The rows are grouped in 4 different ways at once. Each group adds its own fixed numbers to the row, and there is some noise. The rows also spread widely along 12 directions, which tell nothing about the answers.
In the rows, zero is written as 128.
Known rows, each followed by its group in each grouping:
[168 193 135 114 109 174 154 166 114 133 158 139 132  90 118 118  91 184
 108 213 148 146 150  95 175 112 107 130  58 180 195  82 150 113 102 125
  79 126 157  98 191 154 134]
z947 z579 (2) z2
[123 124 103  78 164 174 171 170 161 153 176 148 197 138 112 114  76 115
  87 111 130 138 147 169  98 122  93 107 131 159 118  78  89  85 159 135
 127 113  98  68 120 120 144]
z406 z803 (4) z875
[ 95  88  91 143 135 139 143 124 136 143  97 134 133 128 140 125 178 119
 165 123 132 116 114  84  70 179 100 139 152 121  94 168 174 139  93 128
 102  73 143 153 109 152  99]
z145 z292 (1) z113
[130 136 117 159 131 138 133  91 101 117  95 138  84 115 177 110 136 144
 178 147 151 113 138  79 127 161 144 118 121  98 153 168 175  95  96 134
 119  69 122 180 148 152 120]
z123 z292 (0) z2
[214 130 164 117 119 173 134 123  72 107 113 162 166  93 120 148 120 181
  65 131 127 162 136  95 146 133 124 132 111 146 163  91 156 132 122 146
  96 101 162  75 122 120 143]
z145 z713 (2) z113
[134  84 116 101 141 144 139 112 139 142 151 138 164 152 129 137 117 128
 118  70 119 142 123 146 131 144 160 148 175 128 115 123 135 126 157 136
 108 103 116 126 115 129 126]
z493 z579 (3) z875
[135  74  97 152 135 120  99 110 119 117  93 142 114 124 147 132 157 141
 128 117 119 112 123  83 114 166 121 137 163 112 100 165 189 138 115 116
 126  63 131 143 126 152 120]
z123 z713 (1) z875
[172 139 114  79  97 151 138 131  75 142 131 138 140 122 108 167 128 104
 104 125  99 145 113 137 170 102 146  65 132 166 111 109 131 144  89 140
  73 134 143 109 162 153 154]
z947 z803 (4) z113
[130  83  91 139 119 119 124 172  99 163 128 153 157 140  88 118 192 115
  94 121 100 123 113 161  79 161 150 144 174 132  77 148 162 123 117 120
 102 104 111 152 120 148 120]
z406 z579 (3) z2
[155 150 126 116 159 142 130 118  40  76  80 154 172 139 122 147 150  93
  57 144 133 115 144 126 134 119 138  66 130 137 116 129 105  75  73 169
 115 108 153 127 108 129 171]
z493 z579 (0) z113
[142 122 117 131 154 136 117 167 162 181 175 149 152 137 135 133  47 115
 100 134 165 149 149 193 133 142 117 132 118 103 130  90 118 135 161  89
 102 121 109 130 154 117 150]
z493 z292 (0) z113
[ 68 135 137 114 133 107 158 104 135 146 136 116 141 162 156 144 123 100
 180 157 210 130 146 145 122 182 131 163 134  77 143 159 103 132  96 117
 122 115 147 194 113 134 127]
z947 z292 (4) z113
[185 185 139 115 148 168 153 120  92 134 134 164  92  99 177 107  88 120
 119 175 148 112 159 134 132 121 107  59 108 103 161 121 128  91 107 121
 138 104  96 116 159 135 179]
z406 z803 (3) z2
[147 134 146  98 114 182 193  93  66 115 128 128 148 127 132 112 142 151
 163  78 119 142 124  91 132 131 195 141 149 149 162 142 152  68 114 176
  83  99 117 132 115 132 119]
z947 z579 (0) z2
[144 113  97  77  97  92 107  91 122 135 129 127 122 151 112 164 144 108
 124 118 102 131  93 152 190 129 165  96 165 144  87 163 120 153  95 137
 116 142 127 149 151 163 147]
z406 z713 (3) z113
[125 102  90 115 118 112 104 151 155 189 148 131  96 138 154 155  98  79
 151 128 132 140 121 160 131 151  93  77 146 107  90 156 141 166  98  84
  98 118 112 162 175 150 150]
z947 z713 (0) z113
[105  76 102 156 121  75  91  86 118 120  90 133 132 164 135 153 154 128
 136 142 135 107 113 117 153 165 149 146 158 107  76 174 165 167 107 123
 128  78 154 184 124 166 108]
z406 z292 (2) z2
[129 118 142 102 130 178 174  92 135 125 143 118 150 132 141 118  95 174
 184  88 126 150 125  69 149 137 165 153 121 156 162 132 163 105 134 148
  83  79 131 113 127 137 115]
z947 z713 (3) z2
[132 119 102 130  86 108 100 178  91 176 142 132 143 140  72 155 142 114
 108 154 121 137 118 160 165 142 160 133 112 154 102 120 150 153  95  91
  64 138 145 154 170 158 138]
z123 z713 (4) z113
[106  66  50  95 116 112  92 130 147 115 101 140 143 157  89 146 173 126
 112  69  87 142  92 161 131 148 170  98 167 144 103 150 124  94 120 177
 106 114 108 172 107 154  98]
z145 z292 (4) z875
[119 115  63  87 137 173 141 151 135 117 111 138 147 121 102 136 139 118
 115 106 105 152 113 111 100 121  98  67 129 175 115 121 123  99  92 172
  84 100 140 115 134 145 123]
z947 z292 (1) z2
[137 150 144 121 134 167 173 135 104 151 146 143 128 117 152  97 105 134
 148 133 166 119 154 127 109 156 129 146 123 117 164 133 136  80 119 120
 115 101 100 129 121 127 147]
z145 z713 (1) z875
[133 105 151 150 142 149 120  84 109 140 107 144 121 150 154 157  93 155
 170 100 162 157 138 120 129 168 155 139  97  78 166 125 157 144 119 130
  82  74 157 179 112 118 116]
z406 z292 (4) z113
[138 123  93  90 134 146 181 112 121 122 150 131 159 110 141  87 144 122
 118 125 107  79 132  97 128 116 138 144 202 179  81 154 151  85 146 129
 155 104  80  78 145 165 139]
z123 z579 (1) z875
[170 138 129 151 103  98 145 133  67 138 122 149 129 103 134 101 203 132
 101 204 125  69 126 107 136 149 157 168 173 135  94 174 195 123 107  96
 137 119 107 133 151 179 139]
z145 z579 (3) z113
[179 146  90  87 140 166 113  91 150  87 124 151 105 112 156 125  79 171
 103 125  99 133 130 102 189 100 131  62 119 152 161 117 139  87 142 162
 126 109 104 112 162 155 142]
z493 z579 (2) z2
[131 187 113 116 114 162 148 152  90 163 119 143 105 121 124 129 113 100
 156 178 139 123 139 127 139 129 112  56  62 146 146 116 126 109  56 132
  75 116 137 148 162 153 151]
z406 z803 (2) z113
[144 126  92  93 106 148 158  76 111 130 113 125  81 116 163 130 147 107
 189  96 106 119 105  89 153 125 152  72 163 149 116 175 164 123  88 152
 100  96 109 148 162 169 129]
z947 z292 (3) z875
[100 132  99 141 167 126 135 156 194 130 149 142 143 128 147  75  87 166
 125 190 170 100 155 117 114 163  90 159 106 115 148 137 142  71 156 106
 167  87  81 132 127 148 130]
z406 z713 (2) z2
[166 142 134  58  80  98 140 108  96 129 149 137 138 127 109 155 175 120
  90 159 131 136 109 174 176 130 155 123 182 131 117 139  88 148  98 142
 134 169 137 130 147 150 147]
z145 z803 (3) z2
[106 130 141 129 133 138 158 123  76 151 123 140 156 160 142 143 133  75
 136 125 167 123 154 149 112 164 125 129 141 104 111 136 117 129  88 125
 100  98 149 164 113 126 151]
z493 z579 (2) z875
[116 121 118 114 163 184 148 124  92 102  94 151 170 139 128 132 112 114
 124  87 145 155 152 127  87 152 133  89 119 117 150 115  97  68 108 177
 105  70 136 140  88 108 135]
z123 z292 (2) z2
[108  82  88  81 124  76 134  78 138  88 120 106 175 160 132 146 156 104
 112 119 109  93 102 100 178 126 143 129 213 174  43 188 129 121 113 148
 160 107 124 111 131 175 135]
z947 z713 (0) z875
[164 127 122 106  73 119 137 138  52 155 126 147 127 124  95 146 195 105
 107 118 125 152 106 185 126 150 169 119 170 115 117 147 117 128  82 147
  89 145 129 169 138 134 133]
z145 z292 (0) z2

New rows, each followed by its group in each grouping:
[110  82 107 122 126 128 131 106 102 145  92 145 123 141 141 153 181  85
 153  87 140 139 113 141  73 185 123 113 179  81  98 173 130 145  85 140
 105  93 138 184  92 129 122]
z145 z292 (1) z113
[171  90 137  95 121 165 164  82  91 156 135 143 134 113 162 147 142 105
 141  63 109 139 124 113 100 147 129 126 210 115  91 149 156 168 130 117
 109  98 123 108 128 127 140]
z123 z579 (1) z113
[123 144 112  82 132 149 189 102 163 132 159 125 138 121 159  85 110 134
 167 128 133 100 132  97 145 135 133 137 154 161 133 158 135  73 136 132
 147 109  76 101 138 158 138]
z145 z713 (3) z875
[ 87 108  70  92 138 140 129 112 192 107 125 122 137 152 119 108 125 163
 160  89 131 134 111 103 144 153 150 136 125 149 155 145 134  60 136 174
 116  98  97 159 107 147 101]
z493 z713 (2) z875
[129 136  87 110 122 142 119 202 105 156 138 151 160 140  80 123 115  97
  89 137 113 128 135 188 134 129 151  79 104 156 118 117 109  71 107 126
  87 138  95 138 138 144 160]
z145 z713 (4) z113
[125  89 119 118 133  91 122  96 105 114 127 126 166 164 141 130 107 113
 118 121 127  89 129 134 182 132 195 144 182 129  81 171 149 108 150 114
 140 101  92 141 121 160 151]
z947 z713 (4) z113
[122  82  66 117 132 132  98 167  83 127  97 153 163 148  92 141 161  73
  76  89  86 122 126 170 107 139 150  68 172 151  64 139 122  95 102 150
 103  99 108 149 116 147 143]
z123 z579 (2) z875
[146 125 124 118 170 200 147 155 104 111 124 151 186 128 120 131  63 139
  97  96 135 169 153 129 108 118 128  87  91 151 161  78 116  73 131 165
  77  76 140  97 117 105 139]
z947 z292 (0) z2
[146 111  89 143 122 111  97 132 148 154 130 147  83 118 156 146 148 132
 117 161 131 131 121 124 124 157  77 109 142  99 116 151 169 167 100  97
 115 109 140 164 175 155 125]
z493 z579 (0) z2
[109 164 119 140 114 130 147 126  96 136 111 126 125 139 113 128 144 137
 158 178 156 128 128 109 144 149 142 125  78 141 149 137 139 106  62 142
  83 105 163 170 151 153 120]
z406 z292 (0) z2
[117  83  72 148 127  87 107 118 122 124  84 142 100 124 155 131 204 109
 132 155 134  92 109 100  97 171 115 119 181  93  80 196 189 138  95 115
 138  84 113 185 131 171 116]
z947 z292 (4) z113
[105 165 124  75 102 140 182  45 119 102 122 103 116 144 154 130 127 133
 210 125 136 125 113  87 191 129 167 111 128 158 151 171 110  93  76 177
 112 120 139 152 147 165 120]
z145 z292 (0) z2
[140 156 108 120 150 133  87 114  83  89  83 146 127 157 125 156  84 114
 101 163 119 115 141 140 198 106 160  25  67 137 136 118 111  87  81 156
 100 106 141 154 139 155 165]
z406 z803 (4) z113
[170 154  89  65  92  89 119 101 120 142 155 141  90 125 129 137 129 106
  96 161 127 115 110 197 190 110 147  85 181 124 101 154  91 138 112 130
 153 171  92 147 184 164 164]
z406 z292 (1) z2
[112  95  92  87 136 169 129 101 165 114 113 130 139 147 115 130 115 160
 180  49 104 168 101 117 134 147 189 108 119 147 166 134 128  79 131 191
  73  98 113 161 100 134  94]
z145 z292 (3) z113
[142 103  76 113 160 127  93 140 154  99 121 152 145 132 140 122  73 130
  80 131 121 121 139 154 153 118 134  77 145 132 117 126 122  83 160 143
 143  94  83 129 137 149 145]
z947 z292 (2) z2
[175 115 104  84 172 136 110  96 159  63 124 151 178 124 118 128  91 183
  53 127 121 138 124 124 171 108 152 117 136 156 144 101 111  84 170 176
 154 111 115  83 113 133 135]
z406 z292 (3) z113
[164 136 137 132 112 113  93 171  57 138 120 163 130 122  98 155 164 120
  68 178 161 146 144 184 133 157 152 124 119  92 149 105 119 137  86 118
 101 130 155 165 139 125 149]
z123 z803 (3) z875
[139 127  78 107 166 137 108 116 188  87 102 151 112 108 163 118 127 159
 101 158 149 123 132  83 114 156  63  93 123 109 156 144 140  89 121 149
 161  90 108 129 120 139 134]
z493 z713 (2) z113
[168 129 118  94 127 144 145  82 125  85 123 136 144 112 139 108 138 179
 122 131  96 105 117  77 179 116 181 135 155 173 138 151 163  83 141 159
 134 113 103 104 134 170 123]
z145 z579 (3) z113
[146 119  99 102 105 136 143 151  89 145 145 141 168 130  90 120 140 120
  98 115 113 130 123 168 138 125 183 134 161 153 107 120 126  97 138 132
 104 126 100 128 144 143 136]
z123 z292 (4) z2
[ 85 107  88  52 101 139 143 103 182 153 144 106 141 152 114 185 133 111
 181  94 116 171  99 114 146 145 101  96 135 160 108 126 101 179  86 142
  82 130 180 133 148 150 106]
z123 z803 (4) z113
[147 166 129 128 145 155 135  87  84  93 105 145 100 129 158 111 110 149
 136 142 153 106 151 105 168 130 169 110 107 115 181 138 146  65 105 155
 115  98 115 163 132 143 145]
z493 z579 (1) z875
[ 98 134 104 145 175 135  95 133 179 104 107 135 138 145 128 137  84 170
 133 181 168 143 144 106 144 154 109 117  45 128 174 109 130 108 105 141
 104  85 168 159 127 142 113]
z406 z292 (3) z113
[124 150  38 144 162 159 113 174 116 100  87 159 114 113 111  80 149 123
  94 154 115  90 133 115 103 123 131  62  99 155 135 131 154  20  98 165
 112  88  81 150 133 159 137]
z493 z292 (1) z875
[141 105  90 109 126 164 145 141 111 130 118 152 139 123 115 107 153 131
 125  77 104 144 113 144  88 147 158 101 155 130 134 142 131  60 124 170
 101  98  86 147 113 130 117]
z145 z292 (0) z2
[170 117 110 116 153 134 114 169 117 141 148 167 159 123 132 116  87 102
  57 151 111 110 148 189 133 116 130  77 159 128  90 113 116  99 156 106
 143 113  75  96 144 144 173]
z145 z803 (3) z2
[117 131 103  74 121 140 144  64 195 100 137 105 128 127 147 138 106 190
 185 130 129 139 110  45 193 136 130 144 111 168 160 140 148 123 124 146
 122 110 147 116 154 162 103]
z123 z713 (4) z113
[ 81  94  76  96 120 119 116 140 126 127  99 131 155 164  84 151 182  94
 142  95 119 149  98 162 112 163 168 100 144 137 108 158  99 100  80 172
  85 121 137 193  97 145 111]
z145 z292 (3) z113
[120 152 115 101 123 144 165  72 134 114 118 126  83 116 178 102 151 142
 201 140 148 107 128  72 139 154 145 121 137 117 161 170 152  90  97 147
 136  94 107 160 140 160 120]
z123 z803 (3) z875
[121 155 123 125 131 137 163 150  89 177 139 149 132 133 149 122 115  62
 132 172 151  99 152 160  99 143  89  83 134 111  89 137 114 126  86  99
 127 102 114 137 146 143 169]
z406 z803 (2) z2
[ 93 131  74 107 129 103 149  91 179 130 135 114 120 134 159 126 139 111
 153 173 150  89 118  87 151 141  77 133 159 151  83 163 145 154 100 114
 147 108 141 126 163 178 123]
z493 z292 (1) z875
[144  73  71 109  98 124  97 162 121 208 145 147 121 149  94 158 127  82
 124  68  73 149  96 189 127 140 142  76 159 138  61 138 152 165 117 101
  65 122 101 150 157 149 141]
z406 z713 (4) z113
[132  67  99 100 102 130 170 138 108 176 151 138 174 123 105 122 200  97
 126  71 105 136 100 144  68 163 148 172 234 137  56 155 148 150 139 121
 113 105 108 120 120 137 116]
z123 z292 (3) z2
[120 110  70  63 106 167 164 138 168 173 156 133 132 126 117 135 129 107
 156  67  98 161 104 152 110 136 110  85 156 165 116 125 112 117 117 149
  90 129 103 121 148 142 116]
z145 z292 (4) z875
[111 169 140  96  95 141 200 152  80 195 186 124 166 149 105 127 137  84
 140 154 160 126 141 176 136 139 148 161 144 144 117 121 107 130  98  98
  85 154 132 138 155 142 152]
z493 z579 (4) z2
[125 136  86  68 119 131 132 136 131 119 122 139 149 132 107 154 146  93
 102 139 121 153 116 164 137 126 108  60 141 153 113 130  70 116  75 162
 113 140 145 132 143 147 148]
z145 z292 (3) z2
[186 175 135 106 105 120 140  90  32  94 113 152 115 119 128 123 159 127
  85 161 155 106 132 152 179 118 196 122 155 108 146 144 120  90 102 154
 133 139 113 152 139 142 166]
z493 z292 (1) z2
[133 103  78 126 126 128 115 136 106 135 111 148  93 126 143 109 148 104
 133 112 111  96 121 141 113 141 157  86 169 108 106 164 162  88 118 134
 117  95  69 169 131 159 135]
z947 z803 (1) z875
[117  76  79 110 117 126 107 150 146 117 122 134 191 149  72 139 132 156
  94  97 100 146 107 139 150 138 164 145 139 182 108 109 133 108 140 164
  93 106 135 122 114 152  96]
z145 z292 (2) z875
[136 111 130 133 116 113 107 170  87 162 145 148 140 142 109 154 129 109
  84 155 157 146 142 199 123 156 135 142 148  94 120 122 123 157 109  97
  93 130 144 170 140 130 146]
z947 z579 (1) z2
[ 99 100  77 116 126 127 138 147 165 178 163 118 144 135 136 129 107  94
 146 141 106 101 129 118 136 133  90 128 164 178  51 140 156 169 121  80
 112 105 129 103 184 178 129]
z123 z579 (1) z875
[160 137  91  87 102 135 114  64 121 103 113 133  67 112 153 135 129 152
 159 116 115 134 107 113 185 125 168  85 150 126 152 158 139 116 110 158
 119 120 110 162 169 161 128]
z123 z292 (1) z2
[115 156 102  75 106 155 180 130 138 168 158 130 113 129 117 102 140 129
 181 114 142 135 115 143 118 151 151 127 122 131 160 148 122  74 106 141
 100 139  84 160 131 140 131]
z406 z713 (4) z113
[148 142 134  48 111 157 177 105 173 126 184 133 141 110 127 112 127 192
 128 115 149 161 122 144 137 146 140 180 162 130 189 122  97  97 159 157
 139 154 105 117 125 126 111]
z145 z579 (1) z2
